The rows come from 6 hidden closed curves, with some noise, and rows from the same curve form a group. Each curve winds through 6 dimensions. The rows are also pushed far along 4 directions, which tell nothing about the answers.
(in the rows, 128 means zero)
Known rows, each followed by its group:
[129 144 144 134 203 165 144  70 134  91 120 160 127  86] | Lesik
[ 95 132 123 126 155 123 127 110 147  86  93 168 154 106] | fim
[160 121 111 144 120 133 127 137 112 131 113 104 124 135] | Tunob
[109 117 122 121 148  95 125 138 138 116 119 159 120 135] | sef
[ 88 147  97 139  75  94 124 178 134 120 115 115 129 117] | Tunob
[126 145 131 142 165 111 126 101 153  97 106 161 131 131] | naz
[137 152 101 151  81 148 139 136 118 132 100  76 129  94] | fim
[140 159 154 123 117 130 139 152 110 123 152 115 120 123] | Lesik
[118 159 133 149 127 109 158 132 131  97 124 136 111  99] | Tunob
[130 124 143 129 179 152 135 103 111 100 142 142 132 117] | pif
[138 166 135 127 147 138 134 107 131 125 115 137 119 135] | Lesik
[173  82 146 110 168 162 125 114  73 138 130 122 146 134] | fim
[124 175 147 153 108  78 159 165 154  89 167 164 119  80] | sef
[142 107  93 133 100 131 110 149 110 145  96  90 134 154] | Tunob
[130 138 129 118 105 126 112 138 131 141 124 117 144 143] | naz
[112 116 119 116  76 115 127 175 121 141 142 121 134 132] | fim
[144  37 117  88 156 147  87 131  58 172 107  96 147 192] | fim
[130 100 150 123 150 105 116 124 110 145 161 138 130 156] | Lesik
[117 103 122 132 144 116 112  97 127 137  96 130 139 164] | fim
[139 158 125 136 104 125 139 142 123 122 116 114 125 120] | sef
[145 111 189  96 170  93 119 129 118 131 169 185 144 158] | Lesik
[195 122 111 147  65 163 140 175 103 150 147  46 117  95] | Tunob
[ 89 128  86 125 109 159 123 126 141 133  94 115 124 113] | naz
[163 148 159 133 134 131 130 135 135 115 157 129 132  96] | naz
[ 67 153 116 149 113 105 144 117 153 104 121 143 120 123] | pif
[121 105 126 105 150 132 109 110 127 137  96 157 148 155] | Tunob
[131 144 134 126  61  84 103 179 135 161 137  88 138 123] | sef
[124 104 141 120 128 120 124 127 107 150 137 119 127 141] | Tunob
[127 109 110 124 109 121 112 146 135 127 116 130 146 146] | pif
[126 132 165 127 185  57 135 110 157 109 143 219 120 156] | fim
[137 122 153 107 173 133 116  95 119 128 122 158 148 163] | naz
[149 154 152 132 105  73 118 154 166 140 157 153 131 130] | Lesik
[ 69 134  97 125  77 106 120 165 141 118 108 124 142 124] | Lesik
[ 28 134  89 128 168 121 112  84 169  87  69 167 134 135] | fim
[106 128 136 122 152 139 121 104 106 129 123 116 134 138] | pif
[ 91  96 123 109 126 153 105 111  99 156 124  93 140 160] | pif
[177 117 136 126 155 178 138 114 103 135 148 117 123 105] | pif
[137  84 154 110 156  87 110 128 130 129 154 190 156 171] | sef
[180 170 182 146 134  97 144 132 148 115 181 149 130  85] | pif
[163 181 144 136  96 104 146 170 140 126 147 131 115  75] | naz
[129 132  81 156  86 152 116 137 139 138 111  73 125 114] | Tunob
[ 77 182 134 139  80  78 125 151 194  96 127 159 151  94] | sef
[153 128 115 126  94 128 127 156 133 139 115 110 125 127] | sef
[191 151 184 122 135  55 129 166 142 137 171 177 128 111] | naz
[105 139 128 118 115 142 128 133 129 116 125 131 137 138] | Lesik
[163 177 139 176 103 138 163 126 155 119 174 101 100  57] | pif
[134 126 127 121 129 112 107 129 146 133 109 138 143 140] | Lesik
[125 141 113 138 196 192 168  72 135  78 108 161 105  96] | sef
[127 107 117 119  93  35  91 185 144 141 101 152 150 172] | Tunob
[127 102 104 115 133 160 129 118 112 134 105 134 129 169] | fim
[101 104  97 116 107 154 105 130 134 151 115 104 135 134] | fim
[122  95 112 112 145 145  99 117 126 137 109 124 147 147] | pif
[145 149 139 132 116 112 145 154 146 125 154 152 116  80] | naz
[ 95 119 115 120 139 138 119 117 146 124 117 132 125 119] | sef
[112 116 114 123 116 127 113 151 134 116 129 128 145 117] | Tunob
[181 141 152 131 111  68 138 192 160 117 179 181 121 105] | fim
[143 149 155 138 141 152 155 117  98 112 151 113 118 110] | sef
[ 99 144 105 134 124 110 124 124 137 125 100 138 127 140] | Lesik
[154 130 131 143 175 189 146  71 128 109 122 136 126 107] | Tunob
[138 133 104 146  94 144 149 134 130 146 127 108 104 113] | pif
[146 130 140 110 135 149 141 141 118 133 138 128 110 100] | sef
[120  88 113  99 146 132  76 107 109 173  82 110 144 205] | Lesik
[121 109 116 119 114 160 119 124 120 143 120 106 142 119] | fim
[162  87 116 125  97 132 136 177  80 167 162  93 103 131] | pif
[145 146 132 128  97 106 145 167 146 114 138 151 126 108] | sef
[ 86 100  88 129  96 117 106 131 140 136 100 126 148 179] | Lesik
[ 95 114 115 126 146 140 132 109 127 127 125 145 119 130] | naz
[163 119 138 117  72 112 124 184 120 162 165 115 132 126] | naz
[ 92 125 127 118 163 129 119 109 126 122 116 142 123 121] | naz
[135  62 111 113 163 149  90  96  96 160  95 110 144 190] | Tunob
[ 28 163  94 145 123 115 119 112 185  77  93 144 141 103] | pif
[111 132 147 107 156 104 109 110 144 120 111 173 154 163] | naz

New rows. What belongs after each?
[146 134 138 124 116 109 134 132 121 147 111 123 120 127] | Tunob
[155  74 123 123 175 154 104  93  93 149 112 117 137 173] | Tunob
[103 141 133 117 120  88 104 152 126 119 108 129 144 151] | naz
[ 94 141 117 138 122  95 114 132 143 111 112 129 135 149] | naz
[138 158 144 125 140 125 128 114 143 124 113 138 130 110] | sef
[ 65  97 122 107 112  63  83 155 139 139 117 141 153 170] | pif
[ 72 152 106 131 127 116 136 129 134  97  92 144 127 118] | Tunob
[125 115 135 119 131 117 113 126 113 151 140 120 133 164] | naz
[118 112 103 138 105 191 121  96 109 157 118  58 128 142] | pif
[142 160 144 123 102  94 129 170 133 120 132 138 131 123] | Lesik
[101 132 104 126  45 109 116 179 145 139 117 100 151 103] | fim
[ 81 109  98 126 211 199 133  46 143  91  97 161 120 143] | fim
[150 141 140 141 144 115 133 120 137 124 126 126 118  99] | Tunob
[155 148 141 128 117 134 128 133 139 139 131 112 123 101] | sef
[171 138 151 120 141  96 140 149 127 124 133 159 117 119] | sef
[140  93 124 106 169 186 115  86  97 151 101 108 134 138] | Tunob
[119 124 122 135  87 108 125 152 138 144 158 119 129 141] | naz
[166 155 161 146 160 155 145  90 128 115 156 124 128 100] | pif
[165 124 139 122  63  83 122 202 106 154 159 107 133 149] | naz
[147 124 151 125 142 142 125 127 114 126 151 118 129 130] | Lesik
[136 129 122 128  92  67 123 180 135 140 129 140 121 146] | fim
[140  97 123 113 134 148 119 131 100 132 114 117 149 125] | fim
[186  89 112 114 108 157 115 152  98 166 128  95 131 147] | fim
[ 99 121 115 121 121  78 118 158 146 121 117 150 123 135] | sef
[134 148 140 149 149 118 142 113 133 106 143 141 117 135] | Lesik
[ 96 161 134 144 140  97 134 118 154  85 122 158 134 133] | naz
[157 163 161 131 102 104 130 166 139 136 179 119 120  85] | Lesik
[ 82 107 106 104 199 130 113  77 128 115  52 185 134 169] | naz
[ 90 156 132 136 108  87 132 125 149 116 103 146 141 111] | fim
[111 157 112 141  95 114 146 157 130 117 130 125 115 110] | naz
[106 121 120 130 116 123 114 143 123 124 138 107 137 124] | pif
[153 152 118 133  96 126 144 157 147 133 142 137 112 111] | fim
[133  99 116 126 120 137 122 127 121 154 139 123 125 148] | naz
[ 59 162 142 123 148  95 115 115 172  76 111 176 155 124] | naz
[ 67 175 115 143 106  78 128 140 180  79 106 166 142 130] | naz
[160 163 145 148  83 135 158 159 136 113 167 115 131  51] | fim
[136 132 117 144 133 108 123 126 136 123 105 122 122 128] | Tunob
[170 140 141 141 132 137 147 119 104 127 123 116 129 105] | fim
[152 145 122 147  75 135 146 160 113 140 163  93 116 134] | Lesik
[109 147  87 134  67 191 125 129 140 139 103  63 133 105] | sef
[ 92 145 117 136  86 116 126 161 139 109 135 114 134 117] | naz
[148 118 110 120 120 184 119 107 108 163 115  90 130 156] | Lesik
[189 131 156 126 114  97 126 159 105 150 142 117 125 138] | sef
[ 98 158 140 135 139  69 128 146 196  62 133 211 153  88] | Tunob
[149 138 158 129 137  66 123 149 142 109 140 176 144 136] | pif
[155 125 123 127  85 125 140 161 123 144 141 122 123 138] | fim
[133 111 112 120 133 119 124 136 129 150 115 140 116 129] | pif
[130 136  92 151 147 169 130 100 121 112  96 112 125 123] | Tunob
[ 77  92 118 100 161 146 107  93  98 148  91 130 138 168] | Tunob
[116 149 130 122 126 149 137 127 124 107 121 132 132 130] | Lesik
[113 153 120 142 100 152 156 129 135 112 126 105 116  83] | Tunob
[111 168 148 140 117  91 155 133 133 115 139 152 117 116] | pif
[149 132 162 125 146 127 139 108 128 125 149 154 137 131] | pif
[104 123 109 138 152 149 121  90 131 117 111 132 139 142] | sef
[133 136 163 132 172  93 153 115 117  98 131 175 119 126] | Tunob
[163 101 137 108 145 102 118 145  97 161 122 144 120 149] | naz
[148 152 111 129  69 115 111 177 126 155 114  76 123 126] | Lesik
[125 114 110 135 116 120 122 125 138 138 123 136 138 141] | Lesik
[157 131 130 137 118 153 139 143 115 121 143 108 121 102] | naz
[159 137 141 129 139 146 149 110  95 148 115 107 107 120] | Tunob
[149 125 110 128 108 148 126 131 126 166 134 100 109 137] | fim
[114  99 161  90 166  83  86 126 131 129 111 174 164 175] | naz
[124 114 148 117 147 111 136 118 107 156 144 145 110 140] | pif
[115 126 154 114 146 121 113 127 116 121 143 129 144 141] | naz
[104 130 100 134 112 137 125 139 162 121 137 131 118 114] | fim
[131  55 142  87 220 120 111  95  87 138 108 178 130 197] | sef
[127 131 158 116 187 173 151  79  97 103 123 147 127 131] | sef
[132 106 135 128 137 123 125 129 110 115 121 128 150 119] | fim
[131 130 162 109 108  57 120 191 126 119 152 165 141 129] | naz
[123  96 132 103 156 137 101 124  70 147 106  97 137 177] | naz
[135 177 147 129 135  99 130 127 149 122 124 155 121 132] | Lesik
[ 67 171 130 129 144  79 119 131 157  82  94 164 138 121] | naz
[118 121  97 151  70 151 131 152 109 132 129  55 130 102] | fim
[118 122 125 134  91 135 139 152 111 133 153 105 125 126] | pif
[114 119  92 117  74 128 103 169 138 152 110  99 139 124] | pif
[156 106 150 108  85 110 126 185  90 168 179 111 129 140] | naz
[ 20 118  46 129  90 158 108 117 151 133  65 100 128 141] | naz
[ 77 101 140 105 150  93 111 116 138 134 124 175 141 156] | pif
[ 50 150 125 115 166 129 128 101 145  93  98 170 133 114] | naz
[127 146 119 140 141 129 140 112 125 121 116 137 121 128] | Lesik
[126 165 144 119 143 143 140 123 121 119 129 139 123 103] | Lesik
[166 138 143 139  94 115 140 169 143 118 159 110 125  74] | Tunob
[ 95 162 103 147 105 196 133 115 123 108 125  61 126  94] | naz
[127  76 142 106 170 125 111 114 101 132 127 153 148 155] | Lesik
[121 123 127 115 116 156 110 111 100 153 107  90 147 155] | sef
[118 130 131 130 119 137 139 130 126 106 123 137 147 103] | fim
[ 94 143  58 140  67 188 137 141 141 120  84  74 120 108] | sef
[ 86 105  99 118 104 152 104 114  90 156  86  70 143 189] | pif
[114 126 132 125 164 145 112  79 132 123 104 129 145 146] | pif
[143 131 131 147 121 135 133 122 131 131 157 115 122 140] | Lesik
[171 118 171 116 157 166 157 112  83 138 167 119 113 101] | Tunob
[117 165 109 147  86  97 128 157 145 135 127 111 117 113] | Lesik
[122 118 143 119 139 134 141 117 116 123 125 135 126 126] | Tunob
[103 170 107 150 102 195 140 118 128 104 133  64 124  84] | naz
[140 121 156 124 119  66 136 164 118 126 142 158 130 143] | Tunob
[120 123 130 105 106 131 119 160 109 147 129 120 133 122] | naz
